The rows are grouped in 4 ways, from coarse to fine. Each group lies inside one group of the grouping before and may be the whole of it. The rows also spread widely along 16 directions, which tell nothing about the answers.
In the rows, 128 means zero.
Some rows, each with its group in each grouping after it:
[ 92 146 105  97 179  60 118 139  77 151 161 132 105 110 151  94 157 158
 136 130 139 164 108 137 108 157 184] : Z156 Pul Z431 Z469
[109 133 162  66 157 135 147 120 115  77 156 188 144 137 146  98 158  56
 132  95 153 161 177 103 127 127 132] : Z156 zik Z647 Z310
[132 126 168 175 132 100 119 112 159 123 136  97 106 101 145 126 110 157
 102 112 119  36 108 124 159 121 128] : Z264 Tud Z763 Z152
[152  81 150 117 160 117 193 122 170 165  90 140 155 131 163 158 140 159
 101  83 113 111 172 122 122 126 115] : Z156 Pul Z431 Z438
[136 130 108 114 170 119 114 123 101 106 180  67 125  79 169  92 115 140
 149 176 137 113  53 109 133 113 111] : Z264 gamil Z665 Z88
[136 113 113 155  97 119 159 126 162 191  91 121 147 166 146 169 115 177
 104 122 119 125 131 118 115  88 129] : Z264 surev Z80 Z162
[ 70 138 171 167 117  93 156 109 102  94 108 148 102 113  91 113 125 109
 156  85 150 117 127 188 158 114 109] : Z156 zik Z658 Z290
[ 85 118 155 135 113 115 166 132 148 155  95 142 142 121 177 115 117 142
 131  73 158 118 145 155 128 119 124] : Z156 zik Z658 Z280
[132 104 122 122 176 113 160 117  94 107 112  88 135  97 174 126 157 120
 131 140 108 163 126 105 169 132  74] : Z264 Tud Z763 Z797
[135 132 136 143  95 104 139  68 159 147 128 152 127 164 125 163 131 145
 144 119  93 151 100 135 108 142  89] : Z264 surev Z611 Z773
[137 172  86 148 129 166 105 110  79 149 165 116 101  79 145 146 147 114
 145 147 108 171 113 166  98 176 116] : Z264 gamil Z262 Z573
[147  87 139 102  92 163 159  85 137  98 118 168 167 123 150 138 146 109
 167 122 162 121 197 158 141 121 115] : Z156 Pul Z60 Z183
[107 146  87 138 115 136 121 134  92 162 105  84 125  95 186 132 107 142
 211 120 151 190 104 140 102 155  91] : Z264 surev Z856 Z567
[126 157 122 137 129 116 131 163 115 165 109 131 147 162 132 162 143 111
  99 118 130 192 139  82 102  96 151] : Z156 zik Z762 Z877
[ 89 129 128 134 115 170 140  79 107 141 160 175 110 137 130 139 109 106
  93 127 133 126 134 143 126 112 123] : Z156 zik Z658 Z290
[137 132 129 106 110 186 126 153 122 120 142 132 150 108 159 107 133 114
 134 123 167 125 138 122 104  93 121] : Z156 Pul Z431 Z469
[ 70 161 117 139  92 103 110  96  98 164 176 161 116 145 167 105 120 133
 144 131 160 166 112 130 106 120 145] : Z264 surev Z611 Z773
[132 101 121 152 147 117 148 156  96 151  77 127 106 109 186  81 164 137
 158 102 173 147 195  78 139 112 123] : Z156 zik Z647 Z310
[140 125 104 113 162 147 157 133 110 109  94  91 149 100 142 163 126  99
 152 125 110 144 154 149 146 154 124] : Z264 Tud Z763 Z797
[ 97 109 141 147  86 120 125 149 104  72  54  74 131 105 125 122 127 133
 170 122 163 122 118 141 188  83  94] : Z156 zik Z762 Z877
[130 121 111 139 148  86 164  93 101 127 116 154 107 154  69 129 131 131
 174 136 125 157 104 146 112 114 122] : Z156 zik Z658 Z290
[ 86 134 162 177 122 103 113  69 123  92 109 104 102 124 152 163 105  88
 115 120  98 114 131 102 202 146  90] : Z264 Tud Z763 Z797
[ 96 149 126 126  85  92 107  76  94 133 186 168 118 134  89 163 119 155
 157 128 162 130 127 189 112 127 172] : Z264 Tud Z763 Z152
[127 143 162 130 135 138 115 131 106  86 143 134  98 116 112 117 174 109
  85 121 109 140 104 107 143 109  86] : Z156 zik Z658 Z290
[ 79 109 138 102 169  60 164 113 102 121 156 159 112 148 146  72 154 144
 105 123 140 131 131 112 154  96 145] : Z264 surev Z80 Z162
[110 169  74 127 181 120 159  94  98 137 146 146 134 161 128 125 121  50
 138 167  84 193 120 132 114 156 161] : Z264 surev Z856 Z567
[157 134 144 139 118 191 110 143  89  88 160 104 100  77  71 159 122 143
 133 123 151  83 127 156 126  85  98] : Z264 surev Z856 Z567
[153 128 150  83 132 107  97 128 147 115 155 102 170 116 191 177 129 131
 142 121 148 135 155  78 129 142 142] : Z264 surev Z611 Z773
[139 145  91 166 101 141  84 160 118 169  77  78 108 108 187 142 105 147
 190 113 163 128 170  91 116 151 156] : Z264 surev Z856 Z567
[138  97 132 141 160 145 164 122 123  92  74 127  79 158  53 122 126 124
 101 123  85  93 109 102 152  83  93] : Z156 Pul Z431 Z438
[109 135 130 161 148 120 145  94 115 122  95 135  69 174  42 184  85 116
 122 104  81 120 117 114 137 121 112] : Z264 surev Z611 Z773
[ 76 166 138 146  89  84 151 156 131 113  42  94 155 146 108 171 132 111
 148  84 102 184 111 183 150 131 117] : Z264 Tud Z763 Z152
[108 136 112 101 201 114 161 146  75 175 186 133 139 108 172 134 127 125
 101 122 155 170 154 104 102 110 162] : Z264 gamil Z262 Z573
[135 115 126  44 170 125 157 138 142 114 161 119 170 113 138 122 123 148
 129 129 132 122  71 154  97 118 137] : Z156 zik Z762 Z877
[138 161 118 126  87 161  90 101 106  95 165 159 120 168  94 152 151  82
 103 165 116 152 142 102 130 102 145] : Z264 surev Z611 Z773
[137 146 107  85 112 166 145 172 156 173 111 132 129 139 144 110 135 170
 137  80 117 152  79 141  49 129 106] : Z264 Tud Z763 Z152

New rows. What belongs after each?
[ 81 132 108 140 159 134 139  83  80 158 151 165  61 167 109 147 118 124
  69 127  93 156 129  91 133 119 118] : Z264 surev Z80 Z162
[117 155  80 143 142 131 139  86 103 160 137 165 114 167 129 148 128  84
 127 150  99 171 162 123 114 156 172] : Z264 surev Z611 Z773
[138 103 141 134 201  82 208 110 160 204 128 127 169 131 180 162  96 150
 120  97 120 143 115 108  93 125 111] : Z156 zik Z762 Z877
[114 131 106  75  78 174 152 132 148 106 125 119 191 113 175  98 105 108
 201 128 172 140 104 184 103 109 113] : Z264 gamil Z262 Z573
[168 128 141 188 110 140 135  88 144 160 154 142 134 143 121 163 126 132
  92 153 119 114 112 101 113  82 106] : Z156 zik Z762 Z877
[112 131 113 106 118 107 173 157 142 114  61 124 178 156 142  93 123  96
 203 113 153 170 124 142 113 106 135] : Z156 Pul Z431 Z469
[ 97 135 179  61 148  65 152 136 156  75 133 160 156 153 130  83 158 107
 135  87 133 143  97 127 127 119 132] : Z156 zik Z762 Z877
[122 170 116 164 116 106 107 148 121 144 136 119  92 134 108 108 170 147
  67 144  89 117  90 141 126 111 164] : Z264 gamil Z262 Z573
[124 130 174 176 161  67 134  83 148 153 153 125 109 129 146 151 103 140
 109 113 114 109  87  85 128 125 100] : Z156 zik Z658 Z290
[127 137 125 159 151 136 133 133 103 147  89 102  93  99  96 192 101 137
 147  89 118 129 138 149 118 155 120] : Z156 zik Z647 Z310
[112 140 115 181  98 135 102 117  63 199 146 136  98 109 126 204 137 172
  92 125 155 166 167 134 114 110 146] : Z156 zik Z647 Z310
[123 123 175 188 101  88 121 112 169 165  93 109 111 136 120 196  99 184
  99  84 111  81 113 122 133 116 115] : Z156 Pul Z431 Z469
[133 150  80  94 165 173 110 192 112 132 114  89  96 109 140  94 112 126
 133 122 132 103 119 105 101 131 176] : Z264 gamil Z262 Z573
[138 157 123 137  77 158 100 129 168 183 116 118 146 144 148 215  80 147
 139  92 132 124 145 129  81 143 152] : Z264 surev Z856 Z567
[110 142 133 158  77 167 118 129 131 114  59 131  79 147  83 149 145 129
 100  98  85 132 106 146 139 123  87] : Z156 zik Z658 Z290
[192 151 112 173 104 105 147 122 157 127  88 129 159 158 104 145 151  98
 193 142 116 145 155 135 109 128 144] : Z264 surev Z611 Z773
[164 120 130  97  85 147 102 124 169 143 139 141 142 134 137 180 135 175
 112 112 137  76 174 141 110 134 182] : Z264 surev Z611 Z773
[146 104 151 104 178  93 166  68 132  76 187 163 117 159  69 121 143 121
  87 158  91  89 100 120 151  89 119] : Z264 surev Z80 Z162
[ 84 138 155  97  86 113 125 159 128  40  90 106 143 138 108  90 137 107
 157 113 149 116 107 151 174  83 122] : Z264 surev Z611 Z773
[110 171 168 165 166  78 166  84 135 142 201 162 131 162 105 131 122  90
  79 129  89 156  61 113 104  92  99] : Z264 gamil Z665 Z88
[107 118 119 105 215 131 182 122  72 136 146 113 118  79 122 168  82 121
 169  90 148 140 152 161 116 148 121] : Z264 gamil Z665 Z88
[108 164 110  77 179  86 128 156  88 126 187 133 143 125 138  93 132 117
 158 134 161 164 111 123  92 120 185] : Z264 surev Z856 Z567
[170 164 102 130 124 121 135 106  96 157 180 168 134 132  95 168 183 124
 138 145 115 197 141 161  72 140 144] : Z264 gamil Z262 Z573
[128 123 154 150 139 153 133  93  85 101 199 121 135  73 156 116 152 114
  93 166 137 127  99 135 151  88  69] : Z156 Pul Z431 Z469
[130 157 168 154 127 113  87 183 102 108 150 114 129 105 152  99 136 104
 134 113 205 111 161  61 132  72 164] : Z156 zik Z762 Z877
[145  76 161 171  78 112 147  97 164 142  76 129 118 149 130 147 129 186
 127 109 139  94 129 101 148  72  74] : Z156 zik Z647 Z310
[117 210 123 122 128 161  93 131 129 100 175 133 127 136 117 131 140  54
  83 146  76 140  93 142 111 154 160] : Z264 surev Z611 Z773
[ 99 152 137 180  70 109 123  92 144 142 160 121 162 108 164 136 110 130
 120 150 152  84 126 194 151 107 171] : Z264 gamil Z665 Z88
[144 118 105 127  88 115  94 142 125 148 102 123  76 151 121 116 173 208
 117 127 119 125 113  99 119 110 128] : Z264 surev Z80 Z162
[148 158  99 157 158 102 143 176 107 173 130  98 122 110 154  98 191 158
  91 144  97 163  98 131 106 119 134] : Z264 surev Z80 Z162
[100 156  68  59 152 201 134 152  65 162 163 143 120 129 125 159 133 123
  92 128 114 200 125 148  76 136 147] : Z264 surev Z611 Z773
[129 126 125  82 157 150 144 157 107 133 137 111 135  70 163 116 141 154
 161  95 147 146 108 165  90 150 101] : Z156 Pul Z431 Z469
[114 167  98 189 153  55 130 127 102 181 150  97 106 120 139 100 132 161
 138 159 112 145  61 144 109 126 151] : Z264 surev Z856 Z567
[170 108 140 111 152 146 144 152 145 125 100  89 160 115 151 167 130 133
 120 118 119 132 130  91 123 112 100] : Z156 Pul Z60 Z183
[134 160 137 193 138  66 171  82 127 126 140 160 136 177  84 136 180  81
  75 164  65 164 119 136 150  99 135] : Z264 gamil Z665 Z88
[136 136 134 104  76 160 105 126  78  98 203 157 111 116  97  90 170 161
 149 146 178 147  90 141  96  60  86] : Z264 surev Z611 Z773
[158 163 125 178 148 141 105 177 122 145 102 125  76 129 130  80 159 111
 116 112 118 115 139  69 103 126 148] : Z156 Pul Z60 Z183
[122 130 130 111 112 120 139 138 151 122 118 111 138 103 144 113 126 162
 161 104 136  89 111 190 120 141 140] : Z264 surev Z611 Z773
[130 137 152 120 136 161 106 123 138 114 172  97 150 120 153 183  81 106
  81 137 133  87 129  84 143  96 136] : Z264 surev Z611 Z773
[166 112 128 149 140  67 153 137 135 145 110 115 138 168 149 104 166 153
 137 148 127 164 113  47 125  71 103] : Z264 surev Z611 Z773
[114 105 122  55 182  93 195 104 139 122 183 184 140 150 160  25 153 137
 144 130 137 131  92 133  98 108 123] : Z264 surev Z80 Z162
[115 161 201 168 102  70 126  94 187  93 126 132 160 166 135 154  96  71
 142  94 125 109 122  92 149 114 117] : Z264 Tud Z763 Z152
[164 122 134 143 180  85 188 123 161 163 120 126 152 134 140 145 136 139
 125 112  98 116 140 135 112 136 140] : Z264 surev Z611 Z773
[146 117 177 175 170  84 158 129 155 144 144  83 162 107 186 147 101 132
 110 120 141  91 131  74 150  84 106] : Z264 surev Z856 Z567
[ 91 112 102  75 167 142 162 142  84 167 142 142 112 124 131 150 133 173
  81 102 126 147 149 152 114 120 152] : Z264 surev Z856 Z567
[100 168 165  86  93 151  72 144 128  41 156 134 120 111 142  69 174  84
 103 128 131 118  88 131 149 124 125] : Z156 zik Z658 Z280
[ 84 125 166 124 208  94 179 117  75  99 157 146 131  85 138 122 154  85
  89 106 127 134 173 162 173 138 141] : Z156 Pul Z60 Z183
[130  90 150 156 120 123 160  78 156 158 108 178  85 163 121 118 130 163
 106  97 116  95 131 104 122 104  93] : Z156 zik Z647 Z310
[ 93 171 154 168 111 101 145 138 110 142 176 137 160 115 159 105 152 109
  97 132 149 148 122 158 130  84 139] : Z264 surev Z611 Z773
[ 79 105 126  82 120 128 151 118  81 107 116 134  88 131  73 153 138 184
 121  98 117 154  95 177 138 108  79] : Z264 surev Z80 Z162
[167  99 138  86 102 178 113 138 177 126 124 112 152 117 159 178  94 162
 135  98 162  53 177 111 118 116 149] : Z264 surev Z80 Z162
[131 173 137 103 128 157 121 188 113 101 113 106 162  66 175 113 181  84
 154  95 143 174 148 169 112 164 127] : Z156 zik Z647 Z310
[122 137 137 172 157  40 135 130 104 170 121 133  79 119 119 105 178 188
 121 108 109 142 102 138 114 145 137] : Z156 Pul Z60 Z183
[ 92 123  81  81 118 153 141 141  69 122 107  86 130 115 102 171 108 163
 161 134 131 182  84 179 121 112 101] : Z264 surev Z611 Z773
[130 114  99  84 103  83 152 145 128 164 107 159 112 156  93 104 167 225
 166  95 142 140 108 178  75 119 157] : Z264 Tud Z763 Z152
[176 115 170 157 136  77 125 104 161 104 124 117 124 114 147 137 146 139
 166 109 133  87 158  97 147 139 110] : Z264 surev Z80 Z162
[109 122 140 138 127  87 155  96 207 155  87 114 164 168 186 156  47 116
 167  94 129  90 133 102 129 142 146] : Z264 surev Z80 Z162
[144 130  73 108  67 168 138 140 106 144 117 161 134 130 147  74 180 143
 186 140 167 170 151 166  86 108 135] : Z264 gamil Z262 Z573
[129 161 140 154 105  76  83 152 123 110 123 120 129 126 154  85 144 109
 184 128 184 126 141  91 129 117 180] : Z156 zik Z762 Z877
[131 130 121 107 122  54 138  61 166 141 151 148 169 165 147 163  98 124
 185 140 134 137 124 135 111 151 175] : Z264 gamil Z262 Z573
[129 128 110 171  73 166 105 170 122 173  91 106  63 124 127  99 137 213
 118 105 140  97  98 116 104  81  97] : Z264 surev Z80 Z162
[125 112 145  90 177 125 177 136 111  71 133 128 142 154 102  82 124  87
 136 140 136 158  66  73 129  47  68] : Z156 zik Z658 Z290
[ 91 125 146 170 128  97 143  98 106 195 164 143 106 106 153 147 116 185
  99 107 147 129 103 149 110 111 112] : Z156 zik Z658 Z290
[ 99 144 139 134  61 126  74 102 149 129  85 122 126 129 174 179 114 122
 157  95 139 135 159 129 142 177 144] : Z156 zik Z647 Z310
[ 89  91 156 102  87  93 117 112 149 109  98 101 103 113 167 106 120 202
 161  88 147  95  85 132 154 121  78] : Z264 gamil Z262 Z573
[130  87 164 125 141 116 163  55 135  87 131 147 117 140 109 154  93 118
 164 106 133  97 140 110 156 115  73] : Z264 Tud Z763 Z152
[153 136  64 123 105 168 122 153 111 172 116 152 104 151 159  60 129 139
 210 130 182 156 146  84  59 108 140] : Z264 surev Z80 Z162
[ 73 124  98  67 106 139 121 106  83  98 142 151 118 154 136 109 134 121
 140 142 148 172 125 128 142 109 129] : Z264 surev Z80 Z162
[129 157 106 139 107 149 116 145 101 100  79 122 129 128  78 171 108  80
 191 118 156 139 174 159 125 134 176] : Z156 zik Z658 Z290
[131 127  70 103 115 164  94 142  59 112 143 102  73 103  98 107 181 186
 105 175 109 135  85 156 133 113 128] : Z264 surev Z611 Z773
[123 162 131 189 124  51 156 136 122 106  77 130 123 173  68 106 139  91
 186 125 126 150 131 133 139  96 151] : Z264 surev Z856 Z567
[ 98 146 116  63 177 152 145 137  82 111 193 175 127 116 154  87 162  86
  98 122 143 150 172 137 119 134 171] : Z264 surev Z80 Z162
[169 123 113 139 114 197 147 165 123 152  82 158  93 120 129  88 167 135
 155  84 146 135 165 117  79 119  98] : Z156 zik Z762 Z877
[109 132  88 165  92 141 167 102 134 204  98 134 143 165 147 160  74 141
 171 122 138 165 119 140  86 107 114] : Z264 surev Z611 Z773
[115 133  97 106 133 121 112 123 153 150  71 129  81 180 114 167 119 149
 101 100  69 122 135 102 125 171 164] : Z264 surev Z80 Z162
[154 125 101  88 121 164  97 117 112 145 136 110 114 130  86 225  96 171
 135 129 121 146  93 122  83 132 123] : Z156 zik Z658 Z290
[145 150 129  92 152 121  97 159 148 110 152  96 144 114 147 116 138 128
  97 146 119  97  87 110 118 124 176] : Z156 zik Z647 Z310
[141 131 164 168  84 145 126  94 142 115 131 135 167 125 148 165  86  85
 189 117 182 121 163 112 124 100 105] : Z156 Pul Z60 Z183
[ 86 129 129 144 157 106 147 137 130 114  66  93  92 155 100 136  66 118
 146  96 111  99 107 103 153 115 126] : Z264 surev Z611 Z773
[157  95 135  79 130 168 150  61 136  95 168 186 132 136 123 131 161 114
 108 143 110 122 139 137 126 127 101] : Z156 zik Z647 Z310
[153 165  97 104 136 111  92 145 124 172 157 155 127 135 155 127 188 141
  98 137 111 158 147 124  79 173 214] : Z156 Pul Z60 Z183
[138 154 149 113 141 107 155 133 137 100 137 138 176 127 118 140 154  82
 131 125 122 156 122 156 120 122 139] : Z156 zik Z658 Z290
[142 130 135 152 156 147 125 102 115 106 145 113 107 131 131 143 109  84
 108 148 114 115 131  62 152 100 105] : Z264 gamil Z262 Z573
[133  96 144 117  94 111 172  86 168  97  80 118 173 115 183 131 157 126
 172 115 115 140 141 172 166 148  73] : Z264 gamil Z665 Z88
[132 131 136 132 173  92 187 142 158 149  81 120 164 157 146 132 107  96
 155 100 119 166 115  93 104 114 114] : Z156 zik Z647 Z310
